Every row belongs to one group in each of 3 separate groupings. Each group adds its own fixed numbers to the row, and there is some noise. The rows also spread widely along 12 directions, which tell nothing about the answers.
Known rows, each followed by its group in each grouping:
[ 11  11 -16   0  -9  14   6  -8  25 -22  -8  -2 -13  -2   1   4  12  -8
  10 -23 -24  -2  -2 -11 -17   7  16  32  14 -35 -10  10  -7   6  12  -8
  -1   5   2 -18  18] => Z Q221 Q677
[  2  -3  -5   6   2 -27  14  -5 -36  11   3  14  -3  24  -4  30   7  11
  68   1  -6 -41 -34  15  28  12  -4 -37 -13 -24  16 -13  -2   3 -38 -32
   5  15 -22  11 -17] => X Q509 Q237
[  8  13  21   0 -10 -28 -24  38  -3  -9 -40   1 -24   6  20 -32  13 -22
  16 -34  23   8 -23  23 -22 -19  -4  -7  61 -29   0 -10  53   9  22  11
 -10 -16  -1 -11  40] => C Q221 Q237
[ 18   6 -32  25  16   5  20   3 -12 -12  12  14  29  20  22  18  11  21
  24 -33 -16 -40   3  11 -26 -23   1   9  27 -15   2  -8   8 -11 -13  22
  13   8   8 -30  18] => C Q509 Q362
[ 11   1 -21  36 -11  -5  14  22  44 -26  -9   3  -4  20  -9   3  38  -3
  19 -67 -29   5 -22   7 -28 -11 -13 -10  26 -33   3  -5   8 -21  18  17
 -61 -20   0  17  70] => Z Q117 Q708
[ 12  42   7   8  14   2  22  20   2 -30  -5   1   2  22  18   4  34  24
  46 -10   4 -27  -3  33 -29 -18  24  31  35 -39  32  26   8 -22  -5   5
  -5  -2   4 -15  13] => X Q117 Q677
[  9  -6 -23   4  -4   6  10  10   5 -10  28  25 -15  -5  -8  53   0 -15
   8 -41 -31 -32 -17  -6  13   6 -26  13  -1 -18 -11   3   4 -21  16 -18
  -6  12 -16  -9   1] => C Q509 Q362
[ 12 -25 -23   2  48 -13  -8  -3  -5  -6  -8 -23   8  -6   5  22  24  16
  -4 -14  -6   6  -9  -6  11 -25  29 -25  23 -36  -5 -21  -7   0  19  29
 -11 -16  -6  19  13] => Z Q221 Q708
[ -2   5  -4   3  15   0   0   0  -3 -18 -21 -26   1  -6  28  -3  17  -4
  -1   2  -2   7  -4  -1  -9 -13  32   8  46 -36  12  -8  -7   1  15  11
   5   1  -4  -8   3] => C Q221 Q237
[ -2 -27 -18   5   4   9  15 -15  19 -16  -6  -2   1 -31   2  -2  -3 -44
 -21 -30 -36 -10 -30  -4  -4  13 -30  10  38 -10  -8 -28 -19 -11  34 -13
  -9  -1 -17 -10  -8] => C Q221 Q677
[ 25  28  -8  18 -10 -12  18  24   0 -14 -10  27  -1  14   4  24  12   5
  39 -40 -13 -30 -29  27 -22 -16 -29  -6  32 -22  10  -5  27 -16  -7   4
 -28  -4  -7 -18  24] => X Q221 Q677
[  3  -1  -3 -13  29  -6  14  45   7  12 -10  -5 -23   2  12  20  44 -11
  10 -23 -16   0 -11  11  22  -8  28  -4  46 -40   1  29  21 -44 -11  23
   4   3 -14  -6 -10] => Z Q221 Q362
[ 33  10 -13 -10  -4  18  14  -9   8  -5  -3  22  -8 -35   8  20 -27 -21
   0  -6 -35 -40 -12 -14 -13 -22 -25  35   1  14 -16   5 -12 -17  -2  -6
  -3   9  -2 -24 -13] => Z Q221 Q708
[-19 -23  -4  10  11   7  15 -30 -10 -26  -7 -10  14  -1   4 -16  23 -18
  16   5 -29 -18 -12   0  -3  21   7  18  22 -32   8 -31 -36   0  21 -27
   2   5  -6  -9 -11] => Z Q221 Q708
[  8   6 -16 -12 -54  12 -13 -19  17 -23 -21  -8 -12 -17  27 -21 -10 -42
 -19  10 -11   6  -5 -57 -34  -7 -10  30  13  16 -16 -18 -28   5  -7 -16
 -35  17 -20 -11  11] => C Q509 Q237
[ -7  10 -16 -10 -35 -12 -13  22 -32 -11 -23  21  -6  18  27 -16  40 -27
  15 -13 -12  -4  -3 -30 -15  -7 -16  18  45 -37 -26 -27  25  -8 -23   9
 -11  26  -6 -58   1] => C Q221 Q708
[ 13 -41 -28  11  32 -23  18 -19 -20  34  -5   8  20  14  -2 -24   1   7
  48 -31 -13 -42 -15  10   3  -6  -2 -40  -1  -3 -20 -26  10  23 -43  20
  38  10   3  -7   1] => Z Q221 Q237
[ 10 -19 -15 -20   4  -6 -28   0   5 -20 -11 -13   3 -18  17 -24  16 -10
 -26 -17  21   4   6 -26 -34 -32  -6  14  44   3 -21 -21   1   1  14  32
 -38 -10 -13  -1  22] => C Q221 Q677
[ -8  -1 -14   7   8  16  13   3   0 -34  13  11  15   2  14   4  34  -8
   7 -13 -13 -36  12   4 -29 -21 -13  39  39 -19   4  -6 -12 -20  22   7
 -19  19  -6 -23   7] => X Q221 Q237
[ 16  16   7  17 -31   8   1 -40  18 -39 -18 -20   4 -18  19   4 -37  -8
   6  16   0 -11 -23  -8 -32  -5  -2  11   3  12  29 -20 -43  14  18 -39
 -41 -17 -18  31  22] => C Q509 Q237
[ -8   8 -24   8 -23  13   4 -42 -29 -38  -3 -16  24  18  21  18  18   0
   9  30 -14  -5  -3 -38 -15   9  19  13  11 -35  11 -46 -45  14  -5 -26
 -16  23 -18 -12  -9] => X Q221 Q362
[ 52  47 -10   0   6  17  17 -20   1 -13 -21   2   9 -22  31  27 -39  19
  11   5 -15 -30  -8   7 -32 -38  12  29  12   8  11  10 -11  -1 -15   7
   8  -6   5 -22   0] => Z Q221 Q677
[ 25 -16 -17 -20  21   5  -4 -36 -15  -7  10  -7  12 -38   9  23 -33   5
 -10   9   2 -35 -11 -22  -7 -22  -9  10  -2  19 -12 -17 -29   6  -2  -1
  -3  -3 -18   8 -23] => C Q221 Q677
[ -1  20   0  18  -8 -20 -17   9 -41 -35   1  28   3  32   7  51  14  23
  46 -28  -8 -33 -14  33   5  -7 -18  -2  19 -51  18 -39  16   9  36 -30
 -21  -9 -12  -7  32] => Z Q509 Q237
[  5  16   4   8 -30   0   3   4  11 -17 -18  17 -16   9   5 -23   5 -21
  33 -28 -15 -18  -7   5 -28   4  -7  27  17 -22  -6  -2  15  12   5 -18
  -1  10   5 -26  29] => Z Q221 Q237

New rows. What belongs after each?
[  2   7  -5 -37 -18  -7  -6  21  -9   0  -2  15 -26   0   3  22  33  -7
  22  -7  -8 -15  -4 -25  13  -1  -6  18  12 -18 -12  12   1 -28 -31  -4
 -35  15 -30 -11 -17] => Z Q221 Q677
[ -2 -28 -16  -2  22   4 -10 -48 -17 -24  17 -15  20   0  -3 -25   1  14
  18  10  21 -33  16 -14 -32  -7  19  22 -10 -12  -9 -25 -27  45  16  -8
  19  12   6   5  11] => X Q221 Q237
[ 47   8 -19   1 -12 -14  24   2  25  36 -17  -4 -32 -11 -10  36 -35 -18
  17 -16 -19  -2 -54 -18  19  -2   3 -52 -23  -1 -10  15   6   1 -48  -7
  -3   7 -17  22  -4] => X Q221 Q362
[  9  28  11 -25 -25  -9  -8   9 -17 -15 -19   4  -5  19  25 -21  30  17
  47  13  21 -20  10 -12 -32 -15  15  34  24  -8   6  15   6 -10 -47   3
 -29   5 -13 -18   3] => Z Q221 Q677
[ 24   1 -35   0  37  16  25   3  19  -2   9  -6   1 -23   5  46  12   0
 -12 -18 -29 -12 -12  -7   4 -23  11   6  21 -22  -5  12 -15 -23   3  24
  -1  10 -11  -6 -12] => X Q221 Q677
[ 52  54  16  -2  -8 -14 -22  22  -1 -15 -29  17 -38  -9   8  29 -34  10
  24 -20   4  -8 -25  21 -15 -31   5  16   6 -31  -5  11  46  18  25  -7
   3 -21  15 -14  37] => Z Q221 Q708
[ 44  56  13 -34  23  -3 -34  31 -21 -14 -24 -14 -46 -36  34  79 -33  -1
 -34  14  12  20 -22   2  24 -42  36  16  37 -45   1  13  31  -6  47   3
  19 -14  -9 -10 -14] => C Q221 Q362
[ 27  15 -20   5  34   9  11   3  12 -13  -5 -27   5  -1  20  40  14  29
  -2  -6  -7   2   3   1  -8 -35  47   1  25 -28  14  16 -10 -16   0  33
  -6 -11  -4  13  14] => Z Q221 Q362
[ 23  16  -7 -10 -44   0 -19 -17  11 -14 -16   0 -18   6   3 -20 -14  -5
  24  -7   9  -2   4 -38 -38  -9  12  22 -18  -6 -21   1   2  37 -14 -11
 -16   9   3  -4  39] => Z Q221 Q237
[ 25  25 -12  16 -22   5  21  -2  10 -17 -13  -3   9  16  19   1   7   5
  20  -8  -2 -13 -11  -8 -39 -20   7   3  19  -6  10   0  -2  -6 -27   8
 -26   6  -5  -5  26] => X Q221 Q362
[ 24   5  -2  24  -3   0  14 -32  13 -16 -15  -6   1  -6  -4  -1 -24   1
  31  -8 -19 -17 -28   7 -18   7   8   0  -9 -19   9 -14 -15  23   9 -26
  -1 -12   7   8  22] => Z Q221 Q708
[ 41  21 -29   6 -35   5  14  -1  30  -3  15  18  -8   2  -9  35 -13  14
  30 -23  -5 -34  -4 -32 -36 -32 -20   3 -30  19 -10  28  -7  -1 -43  12
 -51  15  -9  12  33] => X Q221 Q237
[ 15  -3 -25  14  43  -1   0   4  11 -14 -19 -38  14  -4  23  33  30  18
 -20 -15  -9  24  -2  -1   0 -39  42 -23  47 -41  14 -15 -18  -7  27  44
 -25 -19 -10  23  28] => Z Q221 Q237
[ 37  38   4  -5 -11  -9  13  13 -14  14 -10  36 -21   1  14  15 -30  -4
  52  -3  -6 -54 -21  17  -7 -20 -14   9  -6   3  -2  18  27   1 -37 -19
  29  20   1 -29 -11] => X Q509 Q237
[ 28  -2 -20 -27   4   3 -10 -21   2  -5  -3 -10   2 -19  11   8  -5  11
   0   6   6 -14   6 -33 -20 -28  15  15  -2  14 -16   0 -22   4 -24  17
 -23   0 -14   6  -2] => Z Q221 Q677
[-15   0 -15 -26  -8   4  14  34   0  -2   6  10 -23 -10   8  50  49 -28
   0 -14 -35  -8 -19 -22  34  10 -16  14  36 -34  -1  17 -10 -59 -15  -2
 -35  21 -40 -16 -42] => C Q221 Q677
[ 25  29 -21 -15   7  17   8 -10 -17 -13   7  15   8  -3  18  32   2  26
  25   3 -15 -40  15 -11 -17 -22  16  46   1 -16  -6  15 -11  -5 -23   5
  13  20  -1 -38 -14] => Z Q221 Q677
[ 32  19 -18  -5  24  10  16   3   8 -13  -7   4   6 -21  21  18  -4 -10
  -7 -14 -19 -25 -15   6 -16 -38  -9  20  31  -1   0  -3  -3 -25   8  16
  -6   1  -6 -13  -4] => X Q117 Q677
[ 43  35  -7  -5   7  15  27 -18   9   0 -36  -8  -3 -30  31  -9 -36 -19
   2  19 -19 -15 -24  -1 -23 -20  19  20  22  -1   0   5  -7   5 -22  -3
  36  12   5 -33 -24] => X Q221 Q677
[  9   5 -19   2   2   6   3 -22   1  -9 -23 -12 -11 -11  18  -3 -13 -36
  -5  10 -27   6 -19 -18   3   5  19   5  14 -33  -9 -25 -16  22  17 -24
  31  22  -3 -19  -6] => X Q509 Q237
[  4  12  -7 -28   8 -13 -28  24 -42 -12  -8  13 -14  -5  24  34  21 -15
  -6   4   3  -9  -6  -9  14 -33  -9  11  40 -36 -16 -28  22  -5  22   7
  -4  17 -19 -26 -14] => X Q221 Q237
[ 21  41  27  -4 -34  -9   0  20   4 -11  -9  16 -40  -5   1  35 -23  -4
  42 -11   3 -27 -32  14  -1   2 -11  14  -3 -17  18  28  18  -4  -2 -37
 -18  -3 -15   4   6] => C Q221 Q237
[ 20  32 -19 -28 -26  11 -20  16  -3  -4   1  36 -41   0   2  18  -3 -20
  17 -26 -25 -17  14 -34  -7  -4   6  59 -12 -43 -49  22  34  22   2 -11
  45  43  16 -67   6] => Z Q221 Q237
[ 13  -8 -10   0 -31  -9  -1 -12  14   4 -21   5  -8   2   4 -33  -2 -21
  23 -21  -6 -11 -10 -24 -27  -6 -10  -1   3   7 -20 -11   1  15 -27   2
 -22   9  -7  -2  26] => Z Q221 Q237
[ 48  46  -2  15 -26  26  30 -22  40 -14 -21   5 -16 -22   7   7 -47  -6
  23  -4 -33 -22 -18  -8 -37  -7  10  36 -18   3   3  31 -15   7 -14 -20
   7   3  16 -17  18] => Z Q221 Q708
[ 28 -13 -22 -20   6   2  18 -23  14  27   4  -5 -11 -24  -3  -6 -23  -3
  22  -4  -8 -28 -13 -33  -2   0  12   4 -24  17 -22  27 -15   6 -58   3
  19  18  -9  -4 -27] => C Q221 Q677
[ -1  -5 -33  33 -26  -5  30  21  40   7 -24  13 -20  10  -9  -7  26 -58
  11 -61 -56  13 -41  -5   0  22 -24 -26  33 -44 -15 -15  18  -5   1  -3
  -7  24  -6 -26  26] => X Q221 Q237
[ 25  -3 -17   6   9 -20  15 -15 -43  12 -13  15  39  14  26 -17  -4  30
  52 -13  12 -57 -12  10 -30 -28 -18 -18  22  16  -2 -27  12   7 -64  26
   8   1  -2 -24  -5] => C Q221 Q677
[ 32   2  -1  -9   8 -14  16   6  18  35 -10 -15 -41  -8  -9  -1 -27  -2
  36 -12   2  -6 -30  -9  15  15  41 -21 -22 -19 -12  46  21  13 -50  -6
  49   8   3   6 -10] => C Q221 Q362
[ 14 -33 -30   8 -16   8   6 -46   9 -10  -2   1  13 -29   4 -10 -31 -36
 -13  -6 -31 -24 -22 -40 -15   1 -34   2  -9  24 -22 -43 -38  10   2 -21
 -15   6 -13   1   0] => C Q509 Q708
[-13  -7  -9  -4  -7   0   6  -2  -8 -16   1  -3   9  17  12  11  42   7
  27  -1  -7 -17   5 -14  -7  -8   7   9  21 -19  11  -6 -24 -19 -17   5
 -41   9 -23   6   2] => Z Q221 Q237
[ -1 -25 -31  12   5   3  20  -3  11   0  40  24  -1  12 -30  43  22  13
  42 -51 -31 -47  -1  -7   7   7 -18   0 -24 -21 -11  12 -11  -9  -9  -4
 -17  17 -11   6  13] => Z Q221 Q237
[ 24  11  -1  -3  -9   9   3 -13   7 -29  -4   6  12 -22  18   2 -15   5
   4 -10   7 -35  -6  -1 -45 -28 -23  32  26  21   5  -5  -9  -8   6   4
 -34 -14  -9  -6  12] => C Q221 Q677
[ 17 -20 -30  28  22  14  27 -27  22 -20  17  -3  27  -5  -6  15   8  23
  18 -25 -25 -35  -1  -1 -28 -18   0   6  -1  -4   4  -2 -33  -8   2  14
 -25  -7   3  12  23] => Z Q221 Q708
